The first 8 rows are patterns. Each new row is the sum of 2 different patterns, raised or lowered, with some noise. Before adding, each is slid sideways (what falls off one end comes back at the other) and multiplied by a number that may be negative. Names go in the order of the patterns.
Some rows, each with the names of its patterns after it:
[  5   0  -5   6 -14   8  -9 -15  17   2  13  16  12  20  -7  13 -14 -20
   1 -36 -13   2  14  16  20 -15  -8  -1]  (4)
[-17 -10  24 -21  17 -16  14 -12   4  -4 -18 -18  -7 -13  -1 -22  18 -18
   2 -20  -7 -13 -12  21   4  16   6  25]  (1)
[ -6  -7 -13 -28  12  14 -13  -7 -26  -2  15 -18  11   7  -4   9   6   7
 -38   1   6  15  -3   1 -16   9   3  -1]  (0)
[  2   2  -2 -21 -11   8  35  -8 -18   7  15   3  -6 -27 -18 -13  -7  24
  26  -9 -13   8  -7  -9  30   0  -4   2]  (6)
[-24 -26  11  -5   0 -10   8 -19   0  15   3  16  -7 -12 -12   3   8  -3
   6   9  -4 -17 -27  15   5  15  -6   1]  (3)
[ 30   2 -16 -17   6  -9   1  -5  -2 -51  10  11   4   9  12   6 -15  20
  20  14 -23  -4 -36 -13   7 -14   0   2]  (7)
[ 28 -45  -2  17   2  -4   0   4   2  -3  -8  16  -7 -23 -35 -12  13   1
 -25  -2  -5   3  19 -19 -18 -11 -25  10]  (5)
[ 13  -8  -6 -10   2  10   0   5  -6 -10 -20   7  17   7  -4   1   3   1
 -17   3  15 -47   3 -12   7   0   9 -23]  (2)

New rows. What belongs after each?
[-14  15  -2 -15   3  16  26  18  -9 -12   2 -23  27  32 -47   3  13  12
  10  13   9   4   5  -5  16   3  -6 -12]  (3) (5)
[ -6 -13 -12   3  10 -13   6  20  17  -8 -30  10  18  12  -3  -2 -31 -10
  18   1  14 -15 -12  12   0   1   0  14]  (3) (5)
[-56 -24 -59 -39 -43 -33 -46 -31 -55 -34 -16 -45 -16 -24 -21 -38 -43 -29
 -20 -29 -24 -41 -67 -47  -8 -23  -2 -48]  (3) (5)
[24  9 47 33 42  4 14 45  1 47  2 40 25 11 17 -3 -6  6 -4 27 -6 48 25 23
 35 27 10  0]  (4) (1)
[ 29  43  16  -5 -47 -27  30  24 -22  14  13 -17  28  -5  -9  -2 -15  21
  56 -22   0  -9  20  23   2  -1   9  13]  (6) (5)
[ -2 -31 -36 -15 -11 -14 -29  15 -14 -13 -12 -19 -22  -5 -30  -7   4 -31
  -6   7  11 -21 -21   0  -5   6 -14 -14]  (0) (5)
[ 22  -9 -14 -42 -30  16  -4 -16 -10   3 -14  11   0 -10   4 -22  -3   8
 -26   5   7   6   4  -3 -12 -22   9  -2]  (3) (5)
[27 12 -1 26  1 -9  6  8 28  0 29 15 15  1  9 -7 12 -5  4 26 31 10 12 37
 -4 -6 40 16]  (0) (6)
[ -5  43 -10 -11  -7 -27 -22  -1  40 -26 -35  -9  29   4  24 -14 -24   0
  -8  15  -7 -12   0  19 -13  -2  20   2]  (6) (7)
[  6   0  10  -1  -3  -7  -7  36  -5 -26  -7 -13 -15 -16   2 -28 -31 -19
  18   6  22  -5 -19   6  -9 -12 -37  -3]  (7) (2)
[-24  17  -8 -28  -7   5  13  -7 -43 -26  12  22 -17 -33 -20  14   3 -12
 -22 -38 -45  13  11  -1 -24 -24  -5 -24]  (6) (5)
[ 14   8   0   9   2  -7   4  38 -36  -2  -8   2  -3   5  -6   1 -13  -9
   6   5  27   8   2   4  -6 -13  -8  12]  (7) (2)
[ -4   1  14  29  28  10  -7 -34  31  -6 -28   8  -4  18  21   2  41  24
 -12  -3  10  17  30   0   3  22   5  14]  (4) (5)
[ 36   6   4 -10   6  18  16 -11   6  12  34   3  28   6   9   8  -3 -18
  -8   9 -10  11  15  16   2  35  11  -3]  (6) (7)
[ 14  -5  -5 -10 -15 -15   7   1 -12 -11   1  -3  -4 -35  -5   2  -6  -6
   8   2   6 -13  -9   3 -11 -13 -28 -10]  (0) (5)
[-36   2  12 -25   3   3  35  19 -22 -23   3 -20  12  18 -26 -44  24  17
   5  13  18  13 -11  19  34  13 -31 -22]  (7) (5)
[-18  16   6 -16   9  -9   9 -21  21  -1  12  25  23  18   7   9  11 -28
  16 -23   9   8  20  20  -5 -12 -18  -4]  (4) (1)
[ 16  12  12  -4   9  -1 -20 -18   5  35  -1 -33  -3   5   7  18 -11   5
  -6 -31  58  26 -22  -3  18  -1  24  -7]  (5) (2)
[-23   6 -26 -15 -24 -38   9  -2   8   0  -7   8 -23  -7 -24 -19   7 -58
 -29 -21   5   2  23  -9 -29 -10  -7  -5]  (4) (3)
[ 10  -9   4  11   1  32  11   0 -45   8   3  18  -4   4 -46  17  13   4
   3   4  -5 -34  28  30   0 -19 -25 -23]  (0) (7)
[-28 -16  37 -10 -14  -4  18 -14  -4  -7 -10   5 -10   8   9  -3  -3   3
  -1   2  19 -15 -27  14   7  15  -6 -14]  (6) (3)
[ 14 -15   1  -3  -5  -1  11  20   0   5 -10   6 -20   4 -15  14   7  31
  28  14  36  32 -10   6 -11   3  23  21]  (4) (1)
[ 14 -13   9  13  34  -9 -20   9  -3   8 -13   2 -26   8   3 -10  -1 -16
 -32  23 -19  -5 -19  -1 -19 -13 -16 -12]  (1) (5)
[ 18  36  -6 -29  15 -48   3 -12   0 -13   3  17 -17 -31 -21 -10 -11 -20
   9 -20 -42 -13  -1 -10  -7  25   6  -1]  (1) (7)
[ 13   5   3   1   4  22  -7  11  -6  16   2   5  10  -6  10 -19  -7 -26
  15   7  -6  28 -18  14 -10  14  -7  12]  (1) (3)
[  6 -13   1  -7  -5   6 -22  -7  -2  12  27  -1  12  18 -11 -16 -11 -21
   4  -1  22  -6  -5  -7  -4   7   2  -1]  (4) (0)
[ -5  -2  20 -40 -23  -1 -43  -7 -41   5 -32   0  -4 -30  -4 -11 -27 -24
 -44 -11 -18  -5 -31 -23 -25 -21   1   1]  (4) (1)
[ 11 -30  -5  -3   5  -2  26   5   1  -2   7   6  -2  -9  -9  23 -51  -9
   6  11  13  25  -9  31 -13   7 -21 -15]  (4) (2)
[ -3 -10  19   0  -1 -23  -8  -6  -8  13   4  21   3  10  16  -7  24 -17
  12 -15  25 -15   8   2  -6 -12 -10  -8]  (1) (2)
[  0  33 -40   7  -3  14 -10  -5  -3   4   6  -6  21 -10 -29 -47  -4  28
   9 -25   1   0   6   4 -14  -3 -48 -20]  (5) (2)
[ 16  26 -13 -34 -13   5  25 -11 -15  15 -37 -13   0 -16 -13 -13  27   7
  -5 -25 -28  -3  20 -19 -20  -8   3  18]  (0) (6)
[ -8  22  10 -13  23 -16  27   7  40  -8   8  12  29  13  39  29  20  -6
  25  14  22  30  20   7 -15  -9  -3  11]  (1) (3)
[ 17  19  -3  19   3  22 -22  14 -10   3  16  22   5 -25 -21 -17   5 -36
  25  16 -26  28 -12  22 -39  14   2  15]  (1) (0)
[21 14 14 28 22 16 11 49  5  1 14 20 25  1 20 -9  5  5 44 34 29 26 10 29
  9 25 -4  2]  (3) (7)
[-32   1   8  15   2 -10 -11  -7   7  17  21  -9  -8   7 -10  -1  11 -13
  27 -18  -9 -18 -33   0 -14  33 -12  -3]  (0) (3)
[ 12 -10  -3 -11 -12   9 -15  25  19  14 -14 -24  22   1   3  -1  21  -8
  13   6  -4 -40  -1  -2  15 -16  19 -23]  (1) (0)
[ -1 -16   5  -8  -4 -35   6   1  13 -16   2  -8  -4  11  39   0  -6  10
 -16 -15   8   0  -6 -24  -3  10   4  23]  (1) (7)
[-33   3 -18 -18 -32 -15   3   9 -10 -28 -17 -22  -2   3 -19 -24 -17 -10
   3 -13 -13  -2 -54 -12 -28  12 -11  -3]  (6) (2)
[-19 -53 -27  -3 -24 -13 -10  24 -11 -34   0  -8 -13 -14 -16 -18 -42 -10
   2  -5   2  -2 -12 -25   4   9   7 -20]  (7) (2)
[ 24 -11 -30 -31  -6  28  12 -11   1 -23 -16  20  -6 -22  -4 -15 -14  21
 -33  -4  11   0  -3  14  10  -5 -29  -2]  (6) (5)
[-15   7  36   1  10  12  12 -23   5  -6   8   9  35 -14  -2  14  17   3
  -5 -27 -31   3  11  15  21 -22  -6  24]  (0) (6)
[-27 -25   4 -13   2   9 -18 -10 -13   0 -36 -10   0  10 -15 -21 -44  10
  -3   1 -20 -14 -39 -54  10   0 -20 -23]  (0) (3)
[  3   1   3  13  33  21  -3   1  64  10  18 -13  -1  -5  28  14  34  11
  11  13  -3   6  24  17  18  30   5  -4]  (6) (2)
[ -2  27   7  34 -16  -9  11   7  46  12   6  29  16 -10   4  17 -11  14
  29  18  -6  -2   8  -6   9  -3  -4   9]  (1) (0)
[ 17 -18   1  -7  -1 -34  27  22 -12   2 -19 -12 -23  14 -14   3  16  35
   6  -1 -12  22 -23  16  -7  15 -30  16]  (1) (7)
[18 42 11  9 25 33 23 25 19 46  5 19 54 30 33 23 27 -1 34 -1 21  7 39 25
 -3 32  4 36]  (1) (2)
[ -4  11  19 -22   6 -14  -7  11  -2   6 -22  18   7   2 -11   5 -14   7
   0   0 -30   3  -1 -14  14  17  -2 -11]  (0) (7)
[ 37   7   1  -7 -19 -33  -9  17   3   6  -8   4 -27 -10  -1   1  11 -26
   2 -29 -17  -1 -17  17 -18   1   7   0]  (4) (3)
[ -2  -7 -14 -16 -11 -30 -11  -2   3 -12 -29 -41 -34  -9 -26   0   3  -8
 -12 -26 -19 -19  -9 -16 -29 -20 -57  -7]  (3) (7)
[  6 -27 -17   6 -31   2  -8 -10 -29 -13   6 -17   4  -3 -21   3 -23   7
 -42  -7 -12   0 -20 -10   9   0   7  33]  (1) (7)
[ 13 -21   8  14 -40  -9 -17  -4 -18 -10 -13 -67 -15  -6 -17  -3 -17  12
 -37  10  -8  -3 -39 -23 -22 -16  11 -16]  (1) (7)
[  9  31  11  32  19  15  20  13  17   3  16 -10  13  24  -8  13  -1  21
  25  -7  27  17   5  25  32  39 -29  11]  (0) (3)
[  0 -16 -31 -28 -25  -7 -13  -8  31 -17  32  -8  -9 -24 -26  -1  15  19
   4  16 -17  -6  13  -7   6  -8  24 -27]  (4) (1)
[ 16 -18   1 -17  -2 -25  31 -25   7 -15   0 -13 -19  18   0  18  11  36
 -21 -21  15 -17  15 -18  13   1   1 -16]  (1) (2)
[ -8  14  25   6 -12   2  -2   3  27   5  10  12 -10  -2 -15  -8   5   5
   0 -12   7  28   2  56  36  -5  -6 -10]  (4) (3)
[-66 -29 -58 -34 -11  -7 -44 -55 -29 -47 -37  -4 -18 -46 -50 -41 -32 -38
 -55 -46 -14 -10 -56  -8 -33 -14 -40 -41]  (6) (2)
[ 19  10  21  12 -13  -3  14  31   5  -5 -22  18  13  21  14  -8 -17  38
   9   0  20  -4  -8   8   6  23   9 -21]  (0) (5)
[ -1   6 -16 -10  42  -1  14  -5   5 -18  24 -26  -9   1 -17 -14 -14   2
  -2  12  -5  10 -13 -19 -12  -5  -3 -17]  (4) (2)
[ -7 -13 -15  39  20  24  10  30   0  -3  42 -13  32   9   8  -1   2  -6
 -13 -20  10 -10  21  10  24  25  22  -8]  (4) (1)
[-31 -42 -28 -29 -33 -37 -34 -41 -44 -37 -35 -45 -48 -25 -31 -52 -53 -42
 -34 -19 -50 -30 -44 -51 -26 -36 -32 -62]  (0) (3)
[ -1 -20 -35 -21 -41 -10 -35 -17 -31 -10 -28 -45  -3 -29 -24 -29 -37 -19
 -19 -31 -30 -24 -25 -33 -17 -21 -17 -16]  (1) (2)
[ 31   3  -8  -5  10  13  -9  12  23 -28 -10 -28  23  10  24 -16  15 -23
 -24   8   1  11  -5  16 -16  -2   7  11]  (3) (2)
[ 11 -10  -5   4   8   3 -26  11   5 -16 -32   4  21  25   8   9   7 -18
 -36   8  22 -52   7  -6 -16   0  10 -26]  (6) (2)
[-14 -25 -31 -45 -22 -64 -15  -9 -25  10 -15 -17 -34 -10 -18 -14  -9   0
 -23  -2 -24 -13 -18  -3  -9   8  -4   6]  (4) (1)
[ -3  10  11  -4  20  43  36   6 -10   8  31   7  11  15 -15  14  59  15
  40  -8 -22  45  24 -20  10  15  14   1]  (5) (2)
[ -3  -5   3 -17 -15 -13   0  -1  23 -21  -8  -3  -1  -6 -17 -18  11   1
 -11  -4  -4   4  -4  28 -14 -16 -17  -6]  (7) (2)
